Each new row is followed by its nearest point in the smallest flat space through zero that holds the last named rows.
(in the rows, 128 means zero)

j535, 4 rows:
[[150  78 118 121 183 113 149 151]
 [149 111  77 124 196 118 140  99]
 [166 185 112  82 140 120 127 151]
 [ 82 115 139 102 190 160 153 149]]
New rows:
[123 108  98 128 122 183 140 102] | [106 124 117 139 141 140 129 101]
[135 124  79 126 157 107 118 101] | [147 127  88 132 159 118 129  96]
[109 106  93 123 112 132  85 107] | [121 125 116 147 121 129 121  98]
[116 146 116 205 171 106  90  95] | [121 117  98 156 135 127 122  75]
[164 131 141 163 142 162  89 126] | [135 125 123 136 120 122 124 120]
[165 142 124 179 122 137  89 153] | [153 129 127 137 102 111 119 128]

j104, 4 rows:
[[120 111 139 105 173  97 151 127]
 [121 113 132  86 147 123 101 150]
 [141 108 167 114 140 173 107 147]
 [131 117 117  87 175 134 133 103]]
New rows:
[121  88 144 154 130  93 156 150] | [119 118 157 148 135  92 154 149]
[ 66 141 100 111 108 147  93 193] | [115 131 115 106  95 118  75 170]
[108 173  72 140 112 121 125 134] | [119 153  81 135  96 109 119 115]
[148 134 170  97 171  96 138 133] | [123 106 154 106 171 109 144 138]
[ 87 145 145  91 104 116 169 104] | [123 130 119 128 137 106 144 119]

j623 (4 x 8):
[[127  98 147  83 133 117  93 145]
 [120 148 154 134 132 181 129 149]
 [147 124  83 140 116 119  87 157]
 [110  92 120 145  82 176 104 147]]
New rows:
[143 149 142 165 117 105 125  89] | [130 140 115 146 129 113 152 108]
[ 94 134  91 154 162 104 164  93] | [130 142 111 151 130  99 167  92]
[150 167 123 143  93 115 130 130] | [137 146 107 149 129 126 132 129]

j960:
[[132 172 132 144 155  99 122 129]
 [142 142 113 162 138 133 137 114]
 [ 92 133 126 160 118 198 145 204]
 [139 149 118 147 131 114 190 129]]
New rows:
[109 140 120 141  92 117 110 109] | [132 126 126 130 130 128 116 119]
[177 140 147 185 159 193  75 148] | [126 144 112 189 147 178  73 134]
[137 126 135 137 163 116  78  97] | [140 136 128 135 146 115  74  98]
[100  86  93 107 121 111  69 151] | [114 104 140 101 120 140  77 132]

j780, 4 rows:
[[124 220  64 146  92 146  88  92]
 [114 182 104 114  85 137 135  77]
 [133 150 140 155 127 112  98  56]
 [141 130  33  62 115 122  77  72]]
New rows:
[141 117 114 118 180 124 110 128] | [142 103 115 126 151 119 100 133]
[147 131 127 116 128 156 110  73] | [131 133 119 120 122 118 112  80]
[142  75 198 139  56 132  85 124] | [129 106 168 139 139 114 137 109]
[139 120 123 112  85 181 130 126] | [120 139 113 107 110 137 144 131]
[ 97 137 162 142 147 109 147 118] | [123 128 166 146 127 124 145 117]

j479:
[[ 82 120 147 133 113 146 143 104]
 [165 104  96 122 137 158 133 151]
 [110 158 114 150 124 176 144 133]
 [142 136 116 164 147 138  95 128]]
New rows:
[159 141 132 133 168 104 165 124] | [147 142 123 118 131 111 128 141]
[146 130  84 115 157 133 123 174] | [171 134  98 123 139 139 129 158]
[152 173 156 117 120 155 165  88] | [111 160 130 122 116 137 152 133]
[102 108 157 108  92 141 173 162] | [104 117 135  93 104 141 174 128]

j910 (4 x 8):
[[151 128  67 108 202 104 125 131]
 [137 190 134 134 182 132 108 149]
 [179 118 114  89 150  98 134 129]
 [168  67 143 110 173 159 109 170]]
New rows:
[172 115 171 124 136 134  96 114] | [162 121 163 112 129 135 121 147]
[152 145  79 175 129  93  92  83] | [116 151  88 129 139 102 137 107]
[176 101 143  93  87  85 173 135] | [178 101 142  85  86  93 149 113]

j837:
[[115 111 114  63 186  75 140  86]
 [139 123 122  84 130  88 105 133]
 [127 153 120  95  91  73 135 144]
 [ 80 141  94  85 151 134 113  96]]
New rows:
[130 115 124 124 133 156 137 114] | [122 122 127 136 143 146 128 118]
[141 136 140 126 113 137 145 144] | [136 133 135 141 113 125 136 139]
[118 119 118  99  90  66 123 163] | [138 144 124  93  94  73 122 149]

j806, 4 rows:
[[147  69 154 128  81 141 117 151]
 [121  66 122 158 146  75  96 130]
 [110 209 139 128 133 144 193 149]
 [117 141 135 153  95 125 129  89]]
New rows:
[144 132 152 159 174 136 118 129] | [124 128 121 130 148 115 128 134]
[ 93 137 110  99 111 157 163 141] | [131 153 135 115 121 151 150 141]
[129  95 161 156 155 148 106 117] | [131 101 128 133 125 118 112 126]
[108 134 159  87 152 160 143  93] | [134 153 121 107 130 152 129 117]
[108 105 155 113 111 150 134 148] | [137 112 144 123 106 142 136 151]

j47:
[[ 78  91 126  90  26 129 194 177]
 [100 110  69 127 135  81 202 101]
 [175 114 172  89 114 136 173 152]
 [150  93 134 142  91  77 162 193]]
New rows:
[130 136 120 155 125  95 155 102] | [127 122 105 138 142 102 148 119]
[137 106 103 182 127 106 200 100] | [128 112  93 135 142  82 180 118]
[122 173 119 150 132 168 142  80] | [111 146 118 116 149 154 121  86]
[ 97 134 150 114 149 140 135 119] | [120 135 129 114 130 146 130 111]
[ 95 141 117 139 115 132 140  56] | [ 90 139  98 119 138 142 136  85]

j430, 4 rows:
[[138 112  76 117 151 167 123 144]
 [174 124 100 174 110 150 190 114]
 [123 148  93 170 165 131 152 106]
 [ 84 121 137 174  89 111 171  86]]
New rows:
[130  85 172 143 163 110 120 134] | [126 137 146 123 131 114 118 129]
[170 123 125 155 172 117 101 112] | [155 154 122 137 165 124 126 131]
[112 149 144 163 153 127 117 129] | [116 150 132 143 152 111 126 116]
[149 140 103  94 145 128 160 140] | [155 130 112 126 142 142 130 139]
[142 177 132 140 130 163 121 158] | [156 140 125 127 146 131 126 137]
[161 152 122 106 160 159  78 173] | [165 138 117  91 169 142  90 163]

j607 (4 x 8):
[[147 153 127  82 159 204 133  88]
 [108 115 119 108 140 104 158 119]
 [ 97 136  90 138  89  65 129 130]
 [139 132 130 171 142 129 139 143]]
New rows:
[149 155 160 172  81  99 135 121] | [132 137 123 168 106 111 110 147]
[140  99 103 172 173 153  88 134] | [149 133 141 163 142 149 125 142]
[114  79 144  82  88  97 139 172] | [106  81 154  93 108  83 117 143]
[107 119 156 146  82 141 110 116] | [132 126 137 129 104 125  98 138]
[ 86  96 117 136 115 107 127  81] | [107 122 114 111 118  98 138 122]

j108 (4 x 8):
[[181 140  81  26  68  52 138 128]
 [ 85 184 125  62 123 105 109 144]
 [150 197 134 175  90  82 111 178]
 [143 161 109 129  60  98 114 170]]
New rows:
[154  89 173 131 103 151 100 133] | [135 101 122 147 112 146 131 129]
[157  85 123 102 149 146 111 107] | [140  89 121 109 141 138 143 101]
[ 94 164 144 149  96  49 164 112] | [141 172 132 129 124  90 123 144]
[118 108 158  99 100 127 108 112] | [117 118 118 103 117 136 127 126]

j686 (4 x 8):
[[154 144 152 126 139 145 202 125]
 [101 113  99 106 120 183 125 152]
 [142 146 160  89 151 141 152 149]
 [ 98 121 131 152  82 128 174 151]]
New rows:
[105 150  84 147 143 176 150 166] | [112 116 103 122 118 178 150 140]
[113 131 137 126 113  84  85 133] | [114 128 139 131 117  85  84 137]
[ 90 111 133  86 150 159 155 131] | [120 128 127  98 133 168 144 152]
[162 175 140 170 173 154 166  92] | [177 141 132 142 160 138 175  86]
[137 146 124 108  85 141 109  81] | [131 123 115 135 131 130 117 116]

j924 (4 x 8):
[[132 168 133 152 119 118 160 112]
 [143  95 122  99  39 114 116 138]
 [163 149  72 142 143 140 167  69]
 [161 174 108 122 117  93 122 145]]
New rows:
[136 133 102  95 145  97 131 118] | [150 136 101 118 138 121 119 129]
[101 107 110 154 152 154 138 151] | [112 112 135 133 157 146 127 122]
[148 156  76 103 131 162 156 118] | [158 138  85 127 136 131 141  99]
[ 92 124 120 148 184 123  99 191] | [110 131 149 123 188 126  92 168]
[144 186 132 128 121 126 189  87] | [141 178 120 160 117 120 177  92]
[120  43 174 124 199 106 125 126] | [ 92  80 149 123 178 160 104 138]

j818 (4 x 8):
[[124 102  62 173 195  69 135  83]
 [126  85 112 109 142 133 137 150]
 [174 132  98 141 157 126 149 143]
 [123 136 114 148  78 100 130 139]]
New rows:
[134 146 169 163 162  81 155 144] | [142 148 119 147 141 118 130 114]
[137 126  72  92 137 115 120 100] | [128 112 107 135 149 114 132 122]
[110 126 125 100 144  98 135 184] | [128 101 117 116 122 130 136 151]
[141 135 137 110 143 154  92 105] | [127 139 151 117 150 149 121 113]

j26, 4 rows:
[[157 175 112 147 137 122  84 178]
 [164  88 115 199  91 139 140 152]
 [162 145 148 116 112 103 155 135]
 [149 117 176 167 122 141 100 141]]
New rows:
[162 124 151  79 109  90 127 168] | [161 158 151 109 120 101 144 139]
[141 101  97 164  89 111 116 123] | [141 105 102 164 109 135 139 140]
[ 87 103  95 108 103 148 127  83] | [ 85  97  99 116 134 143 143  97]
[103 169 101 155 130  95 119  84] | [116 139 104 115 137 127 124 129]

j237 (4 x 8):
[[148 115 109 164 210 143 145 156]
 [147 112 160 129 180 171 154 156]
 [140  94 143 157 161 159  71 178]
 [140 116 122 124 151 182 174 177]]
New rows:
[109 143  81 173 149 156 158  96] | [130 138  84 143 153 116 160 128]
[172 157 156  92 107  81 161 164] | [126 137 141 107 113 132 156 115]
[ 91 177 161 144 138 167  81 177] | [131 107 148 133 126 153  91 159]
[114 138 137 123 145 176 148 109] | [134 128 145 117 140 146 156 131]

j919 (4 x 8):
[[210 138 128 136 119 132  77 134]
 [136 127  82 144 111 105  88 147]
 [130 126 102 128 153 204 115 177]
 [140 140 133 191 187 163 114 159]]
New rows:
[ 96 127  90 144 126 118 103  88] | [105 125 104 140 120 100 121 131]
[ 82 173 144 142 138  84  86 175] | [107 130 107 166 138 100 117 136]
[114 170 123 125 200 142 125 135] | [117 132 136 156 164 154 136 143]

j407:
[[211 170 124 117 147  86 127  98]
 [141 136  83 114 119 118  88 191]
 [151 104 155  81  80 163 138 173]
 [181 141 114  82 138 122  59 209]]
New rows:
[162  96 107 148 149 131 113  89] | [138 140 128 137 145 114 128 107]
[ 73 161 109 106 124 132 139 150] | [ 98 119 107 138 119 133 124 146]
[141 119 139 121 116  88 101 166] | [145 132 119 113 129 125 105 158]
[148  86 135 120 112 155 165 127] | [133 113 148 114  96 147 158 126]
